The rows are grouped in 4 different ways at once. Each group adds its own fixed numbers to the row, and there is some noise. The rows also spread widely along 15 directions, which tell nothing about the answers.
In the rows, 128 means zero.
Known rows, each followed by its group in each grouping:
[127 123 137 129 149 111 132 116 132 123 105 113 162 168 131 101 154 118
 134 108  93 144 144 144 145 117 150 117  89 139 190 133 131  84 162 122
  79 141 138 122 129 109] | (1) X q843 mudo
[132 155 144 151 113 122  85  88 126 126 176 141 143 157 134 142 137 140
 120 126 156  85 145 130  96  85 154 131 123 129 115 105  94 117 150 109
 144 108 146 142 130 121] | (0) K q837 mudo
[115 125 143 118 157 112 113  93 116 146 117 117  84 127 122 114 174 147
 112 174 100 149 135 147 130 124 128 116 126 172 197 139 168 119 130 130
 105 177 119  99 148 125] | (1) S q296 Zisi
[105 135 121 129 147 114 166  86 154 163 115 110 103  61 179 156  94 187
 175 134 143  92 158  95 205 147 127 105 157  98 154  46 131 151 154 120
  87 150 139 114 128 102] | (0) V q527 sibo
[139 126 112 133  98 144 115 116 106  78 154 121 102 133 173 102 149 142
 138 139 128 130 145  94 108  76 122 101 168 133 116 166 132 121 127 152
 129 102 137 140 146 138] | (2) F q837 sibo
[103 125  78 148 116 144 118 160  71 109 105  96 124 148 151 110 145 187
 122 156 102 116 115 135  81  84 143 116 230 132 120 164 170 129 127 146
 209 145 127 162 123 170] | (3) V q527 Zisi
[108 164 189 117 169 136  99 129 145 139 117 159 109 165  79 127 135 115
 136 135 108 183 133 110 138 136 133 182  85 109 133  85  82 178  94 115
 138 132 125 121 142 123] | (3) K q296 Zisi
[113 165 156 136 156  95  76 152 118 152 128 133 164 177 101 127 117 126
 140 153 125 115 120 138  94 142 160 163 132 154 126  90 116 114 149  95
 153 133 185 130 128  96] | (2) S q880 mudo
[134 113 100 140 104 122 138 152 105 157  96 146 100  78 153 126 120 141
 136 187 108 137  86 106  98 182 105 146 143 162 137  92 179 145 107 119
 181 123 135 101 132 141] | (1) F q843 sibo
[ 99 179 167 126 118 143 128 133 147 120 171 148  94 123 119 125 145 125
 132 142 122 110 151 108 129  82 118 123 122 142 128 155 131 129 115 174
 161  98 178 136 126 130] | (3) X q880 Zisi
[173 135 158 104 143 162 125 127 173 155 184 151 128 104 148 137 130 167
 150 116 138 101 127 103 155 132 141 121 109 119 136  99 123  95 111  94
 118 133 133 121 148  99] | (1) X q837 Zisi
[103 124 118 149 155 119 128  99 126 128  97 101 115 172 107 116 148 160
  85 107 112 126 125 160 138 119 162 125 139 116 171 163 141 125 152 129
 101 151 132 135 126 114] | (1) X q880 mudo
[200  87 101 134  90 149 105  87 109  91 159 144  96 133 157 107 177 115
  91 132 131 177  99 115 104 113 150 126  90 109 136 160 135 108  90 112
 101 113  55 124 169 146] | (2) K q880 Zisi
[112  95  89 107 110 187 116 149 132 157 134  72  92 122 117 176 128 134
 105 147 166  79 111 134 134 196 117  72 141  97 135  95 163 134 109 159
 149 163  66  96 134 106] | (0) S q527 sibo
[109 135 106 144 102 153 130 157 117 103 136 112 100 143 111 145 126 117
 122 141 118 126 135 112 103 109 108 137 158 101  85 119 109 177 106 158
 199 115 118 145 111 148] | (0) K q527 sibo
[108 116 125 158 120 158 161 107 156 162 109  47 138 175 109 165  88 153
  40  38 158  86  70 161 143  86 163 129 109  70 120 147 115 143 160 102
 160 118 115 137  79  93] | (1) F q837 sibo
[124 158 176 117 136 131  93 100 119 122 129 190  35 113 115  98 140 171
 129 169 131 158 108  94 121 123 119 171 142 148 123 127 138 182  71 127
 142  99 147 130 176 145] | (2) X q296 Zisi
[103 125 123 137 135  93 176 123 153  95  93  84 107 124 159 109 134  99
 128 127 113 140 152 137 190  98 114  85  91 126 181 147 143 122 164 163
  55 132 163 125 105 112] | (1) F q527 mudo
[129 161 150 107 147 150  52 172 142 115 147 147 123 114 145 126 156 148
 171 170 186 104 155 112 150 163 158  93 121 121 142  83 155 120 126 138
 107 113 153 137 155 151] | (1) V q527 sibo
[135 117 110 118 107 143 102 151 109 104 124  90  98 149 147 111 172 122
 102 152 142 133 103 137 113 101 121  77 104 149 155 163 186 102 109 160
 141 131 103 123 139 136] | (2) K q527 Zisi
[159 125 152  97 152 131  63 163 129 153 126  79 160 168 142 139 154 133
 128 127 168 111  86 161 122 140 157 117  80 143 165  72 150  78 136  77
 137 163  99 126 142 108] | (2) X q296 mudo
[ 96 116  90 156 129 147 143 156 107 120 122 107 183 170 130 107 129 146
 146 114  82 122 166 111 114 114 161 103 182 110 146 161 136  94 154 147
 121 122 147 136 126 124] | (2) S q527 sibo
[133 114 115 120 117 129 151 112 127 120 125 130  90  97 146 138  88 155
 143 137 134 102 114 106 149 140 103 140 159 104  99  88 116 167 107 125
 137 118 134 137 131  99] | (2) X q843 mudo
[131 133 130 121 124 105 103 109 107 112 131 139 155 161 151  86 163 127
 185 143  80 162 171  90 116 114 145 122 120 156 160 110 111  85 145 125
 103 134 145 119 165 120] | (2) X q527 sibo
[104 167 155 153 180 131 173 137 157 184 115 129 161 106 162 136 125 199
 152  89  89 137 154 111 163  98 160 143 132 119 183 106 137 112 147  96
 114 141 137 123 121 113] | (1) K q880 mudo
[ 85 130 100 161  96 138 102  94  97 149 131  74 159 161 146 159 139 168
 115 114 141  73 151 128 101  92 159  97 157 111 133 102 129 122 162 136
 184 132 100 137 117 127] | (2) K q527 sibo
[124 135 118 156 158 138 138 163 143 119 129  91 159 142 135 150 141 134
 149 129 102 127 161 128 135 108 148 137 157  86 137  95 102 141 157 110
 152 161 131 149 104 150] | (1) F q527 sibo
[136 119 112 164 111 173 124 149 141 129 152 130 120  93 135 170 130 139
 117 139 154 101 133 118 122 153 144 143 148  72 111  92 123 171 112 119
 163 109 100 143 118 175] | (1) F q296 sibo
[117 120 112 151 141 159 116 130 139 114 132 141 151 204  80 123 132 117
 102 103 111 126 148 129 118 155 155 120 129  88 134 148  97 125 130 145
  87 125 128 123 131 108] | (0) K q837 mudo
[106 128 117 115 104 175  69 135  96 104 151 139 132 181 122 106 142 140
 136 134 140 112 157  97  90 143 146  88 162 127 120 153 125 100 113 168
 114 102 112 125 171 113] | (2) S q837 mudo
[165 118 153  90 135 118 117 117 131 102 104  88 116 159 147 111 111 103
 141  98 138 180  81 112 146  94 123 154  78 106 112  87  89 139 128  87
 122 123 112 129 136  83] | (2) F q843 sibo
[ 90 164 166 132 102 173 126 156 140 131 130 151 124 117 133 121 126 121
 141 104 146 145 144  86 151 123 146 130  89 102 136 125 126 141 103 163
 123  52 133 133 136 160] | (3) V q296 sibo
[161 111  92 136 151 166 151 139 152 113 196 152  84  97 111 132 150 166
  89 160 114 101 138 140 137 148 142 108 184 126 128 197 171 114 121 156
 102 158 151 123 121 131] | (1) V q880 sibo
[132 115  90 165 117 130 120 105 133 116 181 117 132 134 125 152 147 145
  95 151 143  66 152 145 120 112 151  95 155 113 126 145 145 119 157 144
 124 138 150 135 109 128] | (2) K q527 sibo
[135 147 161 142 118 129 124 126 130 145 129 147 141 154 126 115 143 118
 124 110  97 192 111 104 107  99 155 178  66 123 131 107  96 130 109  97
 156 105 113 123 140 141] | (3) K q527 sibo
[109 133 155  94 114 171 120 121 150 167 163 135 103 179  57 140 111 128
  81  99 125 119  95 114 115 150 132 129  69 129  96 131 109 125 101 148
 162 118 116  94 134  60] | (1) K q527 sibo
[114 128 140  92 139 209  96 204 135 138 109 112  81 160  91 129 109 154
 104 122 166 131  67 113 127 172 133 116 134  88 104 134 160 156  59 142
 165 111  97 124 155 110] | (2) S q527 Zisi

New rows, each followed by its group in each grouping:
[117 125 120 121 131 108 139 150 126 118  90 113 142 171 122 109  96  99
 142 123  97 164 109 116 139 138 114 144 116 113 115 108 104 149 124 123
 128 121 161 132 114  95] | (3) K q837 sibo
[138 106 115 125 122 163 150 156 131 101 108  83  90 130 140 129 115 122
 103 104 138 156  88 125 148 109 126 131 139  70 116 152 133 161  88 125
 134 110  91 148 126 127] | (2) S q880 Zisi
[134 147 144 105 139 176 145 158 166 134 196 157 176 132 129 142 104 139
 182 102 113 109 180  79 154 134 147 124 128  90 101  90  69  96 126 132
 111 125 134 130 134  94] | (3) V q527 mudo
[104 144 149 174 102 183 144 115 146 157 150 101 131 110 137 175 166 132
  96  97 132 120 159 122 124  92 155 123  92 101 174 123 124 137 138 140
 161 114  68 120 111 180] | (1) F q296 sibo
[133 140 138 150 175 114 128 115 142 141 133 136  88 111 121 147 117 182
  94 150 138 102 106 151 138 117 133 158 155 126 127 116 147 171 129 100
 137 150 158 135 112 115] | (2) K q843 mudo
[ 96 109  83 129  77  91  76  76  69  95  84 103 139 186 147 112 104 120
 150 138 142 118 133 102 107 139 127 113 154 111 100  82  97 153 145 134
 130 100 131 144 142  96] | (2) K q837 sibo
[129 124 129 150 133 144 127 118 170 147 142 141 108 108 112 161 101 156
 118 131 170  82 120 119 169 183 153 141 125  70 114  79 120 173 117 111
 112 112 150 130 129 119] | (2) X q527 sibo
[119 138 134 143 139 112 122  98 129 130 135 144  69  99 127 145 115 167
 114 166 143 108 116 124 140 119 117 152 160 117 113 104 136 192 107 118
 147 125 151 139 126 129] | (2) K q296 Zisi
[ 82 135 115 158 152 117 116  86 110 112  83  98 161 171 149 103 148 187
 157  99 105 120 177 120 152  83 176 107 175  81 175 122 114 129 170 119
 103 132 135 165 141 137] | (1) X q527 Zisi
[154 167 175 125 153 113 147 130 167 125 180 175 151 104 161 127 111 121
 198 123 104 151 166  76 152 104 138 174 111 112 110  70  61 118 135  92
 105 113 173 135 138 101] | (3) F q880 mudo
[ 88 131 122 130 129 158 154 133 139 159 120 126 118 156  83 133 112 148
 114 115  85 114 135 112 127 160 121 126 154 126 135 140 125 142 118 158
 152 136 145 109 120 101] | (1) X q837 sibo
[129 122 126 117 111 199 135 107 150 118 180 117  73 116 129 159 149 141
  90 116 146 120 146 111 146 118 115  93 120  89 122 149 122 151  92 171
 128 129  68 116 132 128] | (3) K q837 sibo
[ 94 130 123 142 102 114 209 149 152 140  89  64 116 113 144 148 106  80
 125 114  88 143 131 122 161 111  82 116  95 132 158 122 129 149 144 160
 144 130 145 109  77 115] | (1) F q837 sibo
[126 113 107 153 120 111 153  76 127 135 128 106 112 116 156 135 147 150
 105 137 116 125 129 135 145  92 137 111 121 116 161 131 142 126 140 121
 119 150 111 125 121 128] | (3) K q527 Zisi
[122 125 123 139 145  93 155 115 127 174  97 120 112 120 126 127 129 150
 118 153  79 155 105 130 132 145 124 152 109 159 161 100 151 136 131 101
 143 169 138  98 121 109] | (1) K q527 sibo
[130 109 111 127 100 208 187 116 154 160 179 150  94  94 108 156 100 177
  96  93 111 110 125  87 141 152 136 133 146  84  91 140 113 143  92 148
 148 119  84 109 130 109] | (1) V q527 sibo
[168  83 101 134 148 150 131 174 151 124 125  82 140 150 115 159 142 104
 100 132 136 117 104 172 145 176 137 123 113  90 156 109 139 123 119 104
 108 172  92 131 113 132] | (2) X q296 mudo
[159 105 107  96 113 164 148 191 130 111 140 105 134 144 137 127 126 100
 145 125 101 156 119 106 126 147 113 118 116 119 117 115 115 104  96 138
 134 150  83 116 133 113] | (2) V q527 mudo
[164 137 154 102 160 154 113 122 166 135 179 156 119 103 165 128 113 190
 160 118 169 102 124  89 174 119 153 112 117  91 116  93 128 112 110  94
  88 114 140 132 161  86] | (2) K q527 Zisi
[172 133 116 187 100 165 172 148 119 102 186 154 170 135 149 118 136 152
 119  83  73 164 128 104  79  29 181 199 169  87  78 169  75 124 119  88
 196  89 121 182 113 195] | (3) V q527 sibo
[111 132 127 125 152 143 144 136 151 129 170 124 106 134  94 146 106 144
 132 150 111  99 153 115 140 135 121 129 174 112  99 126 111 151 127 146
 133 149 167 123 118  90] | (2) S q527 sibo
[109 197 204 120 149 144 145 112 184 158 181 160  95  99 134 137 130 149
 149 114 127 126 168  84 164  80 116 122  85 150 147 116 117 126 126 148
 112 102 174 102 133 103] | (0) K q837 sibo
[106 132 137 112  99 122 127  72 132 169 166 126 116 106 137 148 103 153
 138 134 142  80 137 102 136 132 133 114 116 138 115  82 115 116 142 124
 139 120 137 106 139  77] | (1) S q527 sibo
[125 155 153 101 153 164  91 107 146 152 183 120 132 129 165 134 143 191
 146 113 167  74 149 107 141 106 159  75 129 137 153 123 148  61 154 134
  97 141 126 106 159  70] | (2) F q880 mudo
[128 129 139 112 166 138 143 153 153 163 123  92 137 155 107 145 112 154
 141 116 100 123 118 124 146 144 129 142 134 116 133  86 117 130 130 103
 153 178 133 116 120  83] | (2) X q527 sibo
[156  86  90 115  75 123 163 143 163 110 159 102  93  96 125 173  63  71
 107 146 178  78  84 124 167 176  89 114  88  79  57  79 117 173 101 138
 135  97 147 130  92  79] | (2) K q527 sibo
[107 128  92 162  99 115 164 139 106 154  95 122 135  99 155 142  99 155
 131 130 106 118 118 120 118 144 136 154 166 117 126  98 136 147 130 117
 168 113 129 138 108 141] | (1) V q880 mudo
[145 128 111 130 113 173  45 108 102 101 159 151 101 144 138 128 196 138
 134 173 151 138 165 106  92 155 142  99 142 120 148 112 131 129 104 148
 121 136  68 115 178 169] | (0) K q837 sibo
[112 135 117 177 100 130 189 109 135 147 130 121 107 103 143 152 100 152
 101 109  99 127 124 109 127  86 118 156 151 111 116 135 120 176 118 128
 169 102 138 133  97 138] | (2) K q837 sibo
[ 77 127 115 168 167 126 136 135 157 117 103  71 174 206  83 158 113 113
 104 100 125  93 159 165 157 133 164 123 141  53 140 113  82 154 184 135
 106 160 151 147  83 106] | (3) F q527 mudo
[128 123 101 171 166 112 143 114 123 138 100 133 151 142 137 117 135 168
 133 129  83 147 142 122 137 130 162 145 170 100 167 129 137 134 140 101
  99 152 139 132 129 126] | (2) K q880 Zisi
[119 129 114 154 135 138 144 117 131 143 134 109 130 153 115 138 121 151
 116 118 102 118 124 120 109 112 145 144 158 110 120 120 110 134 150 114
 162 148 135 124 116 114] | (0) F q527 sibo
[110 142 161 165 151 139 170 166 184 190  85 123 121 102  96 171 102  93
 112 118 120 170 112 122 172 201 142 179  63  82 170  72 124 183 102 104
 113 122 123  93 107 133] | (2) S q880 sibo
[149 130 124 151 117 114 116 107 126 132 157 155 133 132 128 136 118 134
 136 153 118 127 120 107  99 133 149 176 141 112  89  82  86 148 132  89
 164 125 151 136 133 128] | (3) F q527 sibo
[142  93  84 165 110 154 168  92 116 143 109 140 150 123 156 110 161 144
 136 109  64 185 158  91 131 155 165 122 126 106 194 127 128  96 133 122
  75 143  59  94 160 159] | (0) V q527 sibo
[122 152 134 155 133 175 131 133 153 146 198 155 129 126 101 161 140 145
 113 144 114  87 155 113 101 125 147 138 162 109 115 140 114 125 126 145
 174 138 142 122 120 127] | (3) F q880 Zisi
[112 162 147 136 130 128 109 104 132 145 139  96 119 144 118 156 137 128
 119 121 140 115 140 134 128 102 147 139 125 119 137  95 106 139 152 128
 160 145 121 125 115 123] | (0) V q880 sibo
[104 111 105 109  99 118 128 130  99 134 106  95 133 159 130 116 113 104
 131 138 109 131 104 122 110 137 122 112 131 136 127 128 138 109 124 141
 153 126 131 120 131  86] | (3) S q880 Zisi
[104 145 108 147  62 124  75  79  73  78 164 147 115 148 138 116 164 124
 150 175 122 110 190  89  75  85 135 110 174 139 106 127  97 134 132 175
 163 101 123 147 153 164] | (2) V q527 Zisi
[159 137 117 173 134 118  96 102 137 105 194 125 135 110 132 168 182 134
 118 172 137  92 183 158 118  98 169 136 152 112 137 104 106 134 165 109
 139 166 127 153 109 186] | (1) V q527 sibo
[136 150 143 122 123 187  93 171 146 140 184 152 130 115 128 146 153 145
 136 148 156 106 143 109 123 151 157 109 117 120 128 111 142 107 111 146
 147 118 121 119 144 151] | (3) V q527 sibo
[130 109 113  85 133 141 132 186  98  83  91  87  90 163 133  87 135 119
 125 124 100 186  86 127 125  94  97 123 133 135 116 164 154 139  93 148
 156 127 112 147 128 121] | (1) K q296 sibo
[140 145 155 169 145  95 124 110 139 112 145 110 136 165 108 131 145 107
 104 132 107 144 133 154 117  58 161 174 116 116 135 133  90 142 149  89
 138 137 157 153 110 143] | (2) S q527 Zisi
[ 91 173 165 143  94 135  88 111 120 153 134  99 141 153 146 146 122 159
 119  89 178  97 116 112 111  64 162 128  90 115 113  89 117 134 139 117
 193  73 126 145 125 122] | (2) K q527 sibo
[124 147 134 167 127 123 118 158 144 118 116  98 150 131 135 165 124 121
 123 115 159 109 132 152 143 111 164 155 116  70 122  71  93 168 144  98
 152 114 122 170  96 171] | (1) V q527 mudo
[ 97 141 117 140 148  97  65 158  97 153  82 147 157 167 125 112 104 171
 147 165 142 112  92 129  99 178 160 150 154 132 116  69 145 138 130  92
 161 120 177 141 142 114] | (3) K q527 mudo
[107 129 132 134 146 152 111 157 135 175  98  80 127 153 117 152 110 161
  98 117 158 106  88 145 134 159 151 118 132 112 150 111 160 137 128 108
 146 138 125 115 123 108] | (2) S q837 sibo
[126 138 129 124 153  99 106 154 109 143 120 132 115 144 132  96 129 161
 135 171 111 121  94 137  96 129 134 134 158 181 137 132 170  97 135 107
 141 147 182 122 145 105] | (0) S q527 mudo
[148 143 137 144 100 124 160 150 115 115 170 156 162 107 180  94 158 111
 186 146  54 176 165  81  97  57 130 145 127 155 142 138 112  81 119 122
 152 104 145 137 142 160] | (3) S q527 Zisi
[133 136 147 162 128 140 131 122 136 164 110 142 109 148  93 142 115 149
  75 110 123 156  82 133 112 144 166 191 101 107 125 111 106 163 107  88
 150 123 103 117 129 140] | (2) V q527 mudo
[119 115 103 148 125 168 152 113 119 155 155  74  88 112 129 178 141 173
  72 130 116 107 116 151 105  97 132 139 187 107 122 145 141 152 122 127
 202 174  73 130 108 137] | (3) S q880 sibo
[152 126 138 152 171 146 192 160 176 175 111 125 125  98 113 156 106 156
 116 104  88 167 104 126 167 154 152 191 115  82 142  87 110 164 112  72
 136 161 112 118 106 139] | (1) V q527 sibo
[ 91 136 136 130 111 125 137 113 123 119  82  62 103 141 153 137 139 132
 125  97 133 138 131 133 154  84 123 120 106  98 154  99 113 157 131 136
 146 126  84 145 121 138] | (1) X q527 mudo
[185 130 139 111 164 139 110 200 141  76 163 136 112 124 145 112 142 130
 153 157 124 160 117 131 122 104 133 161 150 111  94 121 113 135  96  89
 137 136 139 167 139 149] | (1) S q527 mudo
[152 127 129 104 162 149 115 172 135  90 149 100  87 153 118 125 163 127
 122 157 108 153 125 137 127  95 107 119 138 126 126 147 137 140  99 140
 150 177 115 134 127 123] | (2) K q527 Zisi
[118 103  87 164 120 166 145  94 123 109 108 123  60 133 106 136 150 136
  68 123 121 158 126 126 134 147 135 131 151  68 138 162 135 191  98 159
 112 129  68 121 133 155] | (0) K q880 sibo
[124 124 115 135  88 177 113 137  96 174 137 157 157 173  96 122 113 157
 122 105  91 145 102  80  63 166 165 162 138 128  97 116 105 108 101 117
 191 108  92 102 157 114] | (2) V q527 sibo
